Each new row is followed by its nearest point in the smallest flat space through zero that holds the last named rows.
In the rows, 128 means zero.

J_424:
[[111 182  66 165  74 127 104 162]
 [155 159 111 115  71  71  93 138]
 [126 136 154 140 120 149 118 142]]
New rows:
[ 86 112 167 139 165 131 125 100] : [123 107 155 126 158 152 143 120]
[130 154 120 157 131 161 109 133] : [114 144 125 151 119 154 123 146]
[ 62 123 130 123 130  96 126 119] : [125 125 112 126 133 124 134 123]
[147 125 128 128 150 131 121 121] : [130 120 133 122 136 127 132 122]
[104 131 131 129 123 135  87  88] : [129 130 131 129 125 129 125 130]

J_526 (3 x 8):
[[189 100  63 137 131 119 134 108]
 [ 72 162 176 114 144 116 186 117]
 [112 106  95 163 136 177 133 145]]
New rows:
[120 121 127 129 129 125 134 109] : [127 129 126 128 131 126 139 123]
[ 85 121 136 137 126 111 132 122] : [106 137 143 128 132 132 139 130]
[113 145 155 136 141 116 141 110] : [111 142 148 119 133 118 147 122]

J_969:
[[114 153 126 151 170 142 185 121]
 [134 184 162 113  91 172 146 170]
 [168 102 141 127 164  93 156 107]]
New rows:
[151 131  99 200 142 139 111  99] : [109 117 108 143 149 122 131 112]
[172 132 137 107  92 161  79 103] : [147 122 142 105  89 126  94 143]
[121 134 139 121 130 123 115  73] : [127 116 121 131 135 119 123 119]
[118 127 130 111 186 136 182 110] : [130 135 128 146 174 125 179 113]
[127 144 166 131 171 154 148 144] : [134 152 142 133 143 140 167 134]

J_883, 3 rows:
[[108 110 114 116 103 147 181 150]
 [144 203 148 110 133 147 130 143]
 [138 127 147 139 133 147 161 209]]
New rows:
[130  75 118  62 134  91 131 147] : [118  91 118 135 122 124 138 129]
[136 123 129 132 120 153 110 132] : [131 129 131 131 131 127 125 132]
[130 125 191 115 115 136 131 194] : [142 137 148 139 138 141 144 192]
[153 111 105 123 113 112 153 132] : [120 110 121 128 120 130 142 131]

J_112, 3 rows:
[[ 67 117 149  95  72  67 152 190]
 [162 159 114  92 146 128 195 124]
 [161 142 134  87 162 159 135 210]]
New rows:
[127 120 125 110 104 134 167  95] : [128 137 121 122 120 111 161 101]
[142  86 101 108  96  95  87 137] : [107 116 136 135 113 118 109 140]
[165 173 107 143 112 152 132 153] : [151 138 124 118 148 145 135 138]

J_328, 3 rows:
[[ 59 116 184 142 138 124 118 190]
 [125 130 137  82 132 170 145  69]
 [138 140 144  91  96  84 158 142]]
New rows:
[151 127 150 122 134 181 135 129] : [120 125 132 120 137 153 127 107]
[ 96  62  91 132 134 131 120 140] : [117 122 127 150 141 139 113 137]
[144 165 133 105  66 152  80  62] : [150 134 115 100 125 147 141  80]
[128 157  90  90 132 157 120 122] : [139 130 119 116 130 144 132  99]
[125 140 145 107 150 121 132 128] : [119 129 141 114 125 129 135 127]
[147 139 183 178 111 157 132 128] : [115 124 133 139 136 136 120 136]

J_547, 3 rows:
[[116 136 183 201 160 110 135 137]
 [163 182 113 114 146 111 112 143]
 [ 90 131 111 102 154 113 112 143]]
New rows:
[ 82 147 102 154 154  92  88 163] : [ 88 148 129 126 176  99 109 152]
[102 135 142 106  85 139 133 108] : [123 107 121 116 111 140 133 119]
[131 119 110 102 134  84  94  93] : [121 134 109 102 133 124 119 133]
[104 161 121 142  91 123 132 140] : [130 132 129 129 130 126 127 129]
[169 154 145 116 138 171  83 126] : [165 155 121 124 123 127 125 129]

J_533:
[[124 125 167 114 167 144 119 115]
 [159 135 175 103 149 124 147  98]
 [174 114 163 145 115 141 170 196]]
New rows:
[148 163 130 151  97 154 100 128] : [129 128 119 133 118 125 130 135]
[119 144 102 162 154 122 122 166] : [112 119 113 145 124 139 118 158]
[110 163 153  93 113  95 140 140] : [141 133 134 121 124 120 138 115]
[161  95 159 131 116 158  98 105] : [135 127 151 121 144 134 131 125]
[102 142 149 161 147 127 134  99] : [118 129 136 120 145 132 117 112]

J_486 (3 x 8):
[[124 110 126 128 134 158 134  66]
 [ 52 165 121 102 130 148  80  91]
 [144 117 108 131 111 111 182 107]]
New rows:
[125 132 171 104 113  96 125 101] : [119 132 124 125 125 128 129 120]
[152 140 138 105  94  86 153  88] : [129 127 109 126 112 112 168 110]
[ 90 128 117 151  99 154 121  89] : [101 133 119 119 127 143 125  85]
[109 111  95 170 132  84  90 129] : [119 138 127 125 126 122 121 140]
[171  89 141 106 150 156 140 156] : [172 100 146 145 141 139 128 142]

J_114 (3 x 8):
[[157 107 166 146 124 118 162 103]
 [116 112 163 132 159 129 139 125]
 [157 122 148 131 139 123 146 133]]
New rows:
[159  78 115 120 147 117 137 161] : [158 130 138 123 146 126 137 149]
[159  86 142 114 103 155 123 162] : [155 131 130 127 130 124 137 138]
[135 139 123 127 194 194 165 136] : [130 126 149 118 173 131 130 156]
[132 131 178 131 100 100 115 130] : [136 119 142 136 124 124 141 115]
[124  62 102  62 124 129 120 108] : [114 128 123 129 123 130 122 122]

J_702, 3 rows:
[[169 121 113 132 160 108 147  73]
 [ 91 139 110 154 126 125 158 112]
 [138 191  74 146 187 167 137  96]]
New rows:
[144 154 125 164 114 140 124 141] : [121 142 121 130 133 141 125 135]
[ 91 146 146 164 143 122 164 116] : [ 93 136 112 152 124 123 157 113]
[152 173 149 142 144 105 139  89] : [147 133 113 133 150 123 140  97]
[ 89 152 141 135 130 171 100  89] : [110 153 113 137 135 147 129 134]

J_537, 3 rows:
[[122  94 164 172 137 116 121  83]
 [157 154 158 170  80  99 161 163]
 [108 103 141 170  81 184 123 141]]
New rows:
[137 112 102 154 123  99 168 111] : [137 130 142 142 128 106 135 122]
[122 149 178 115 126 130 115  84] : [127 116 140 139 140 116 125 106]
[111 172 108 109 185 134 134  84] : [125 128 110  91 171 114 116 106]
[ 89 133 167  86 136 137 125 135] : [122 125 118 115 136 137 121 126]

J_236, 3 rows:
[[206 142  97 131 165 119 148 134]
 [158 164 133  87 160 131 160 159]
 [123 123 171 161 120 100 102  95]]
New rows:
[114 149 137 136 123  99 124 142] : [122 135 148 126 129 122 126 126]
[142 123 106 122 117 133 153 128] : [138 125 104 124 131 137 135 136]
[ 97 126 139  82 133 150 158 142] : [ 97 142 134  89 126 147 144 155]
[131  83 160 121 148 143 112 144] : [120 129 137 128 125 126 125 126]
[117 194 100 144  85 142  92 122] : [115 119 122 132 118 133 123 126]

J_489:
[[ 81 133 114 137  92  94 171 132]
 [145 100 148  84 171  80 192  53]
 [118 116  89 144 145  91 149  66]]
New rows:
[158  90 121 112  89 167 126  86] : [143 123 129 124 144 131 121 115]
[165 115 169 108 148 104 140 146] : [149 121 165  94 143 131 142 129]
[142 156 156 111  96 127 109 148] : [129 134 150 118 116 144 123 161]
[105 135 171 159 150 172 118 101] : [141 127 130 128 137 139 113 128]
[134 152 120 113 120 114 140 129] : [122 128 131 124 123 121 139 128]
[170 135  97 149 159 124  92 157] : [148 130 113 145 142 152  85 127]

J_95 (3 x 8):
[[158 223 103 132 145 192 194 104]
 [134 132 156 140 134 173 172 127]
 [117 115 105 137 149 170 167 144]]
New rows:
[148 108 123 165 190 106 106 165] : [114 101 112 128 133 121 120 141]
[ 97 159 148 136  97  77 115 104] : [140 146 146 120 110  94  97 112]
[ 73 138 102 116 154 109 141  75] : [126 139  97 124 134 124 124 129]
[116 154 135 186 118 136 117 142] : [132 135 134 129 127 133 134 124]

J_689, 3 rows:
[[144 150 139 135 175 125 139 154]
 [169 144 158 101 135  64 164 167]
 [127 135 128 134 125  94 142 116]]
New rows:
[172 158 123 127 167 127 106 112] : [134 143 132 139 162 129 133 139]
[117 122  97 100  85 168 106  99] : [110 100 115 119  85 163 104 109]
[135 168 168 160 167 155 105 133] : [130 147 129 147 180 152 125 143]
[159 114 160 172  95  96 101  90] : [118 124 122 131 104 100 135 104]

J_943, 3 rows:
[[ 87 123 108 147 116 116 127 132]
 [ 95  58 135 153 180 103 105 120]
 [117 125 106 157 126  64 170  60]]
New rows:
[102  94 151 153 104 164 124 106] : [110 115 125 135 133 127 119 136]
[120  99  83 135 138 113 153 115] : [110 116 118 145 132 103 137 108]
[141 174 148 172 149 182 187 181] : [142 154 131 111 109 155 125 150]
[188 119 160 114 204 166 128 136] : [190 105 172  99 175 151 111 130]

J_324:
[[ 95 141 130 148  95 124 129 123]
 [143 185 171 175 116 119  94 143]
 [138 116 131  74 115 170 159 159]]
New rows:
[ 87 125 150 164 127 135 121 159] : [111 146 138 146 105 126 124 129]
[117 126 100 166  98 122 154 108] : [ 94 125 116 145 108 116 131 111]
[132  89 138 144 159  82 104 123] : [139 116 115 145 163 101 111 105]
[100 155 165 163 130 117 112 121] : [118 157 144 166 113 113 109 124]
[160 138 105 115 172 154 169 126] : [156 110 123  99 155 138 135 135]
[167 168  95  96 120 122 126 127] : [146 130 135 117 137 136 128 138]

J_273 (3 x 8):
[[137 104 150  81 146 103 173 101]
 [130 108  82  93 120  90 181 121]
 [127 168 125  89 150 108 192 123]]
New rows:
[105 139 115 168 108 140 120 140] : [122 143 108 154 116 139 106 145]
[132 115 127 113 135 119 124  94] : [132 108 137 115 130 120 134 117]
[148 132 137 126 114 120 136 129] : [129 127 130 123 130 126 133 126]

J_334:
[[166 141  93 117 151 116  89 136]
 [134 111 122  75 192 125 161 170]
 [159 118 126  83 193 145  76  94]]
New rows:
[ 95 122 115 168 158 152 148 168] : [118 125 129 126 127 122 158 152]
[162 171 151 129 172 170  82 109] : [150 127 126 112 156 140  80  93]
[145 173 124  97 146  87  84 100] : [158 137 108 120 146 126  83 114]
[103 146 154 100 124 140 146 127] : [111 117 147 121 132 137 149 125]
[131 119 119  85 132 117  91 119] : [144 127 121 113 152 132 104 117]
[170  94 173 145 146 114  88 168] : [141 130 118 118 143 126 115 129]

J_276 (3 x 8):
[[142 128 103 158 126 144 120  67]
 [178 123 176  92 110 134 129 102]
 [209 162 179 129 129 147 130  88]]
New rows:
[178 183 121 126  97 127  76 105] : [169 148 144 141 131 141 127  97]
[124 159 144  98 125 141 112 129] : [140 133 145 118 127 127 130 136]
[127 124 159 153 109 128 132 120] : [139 131 135 127 127 131 128 121]
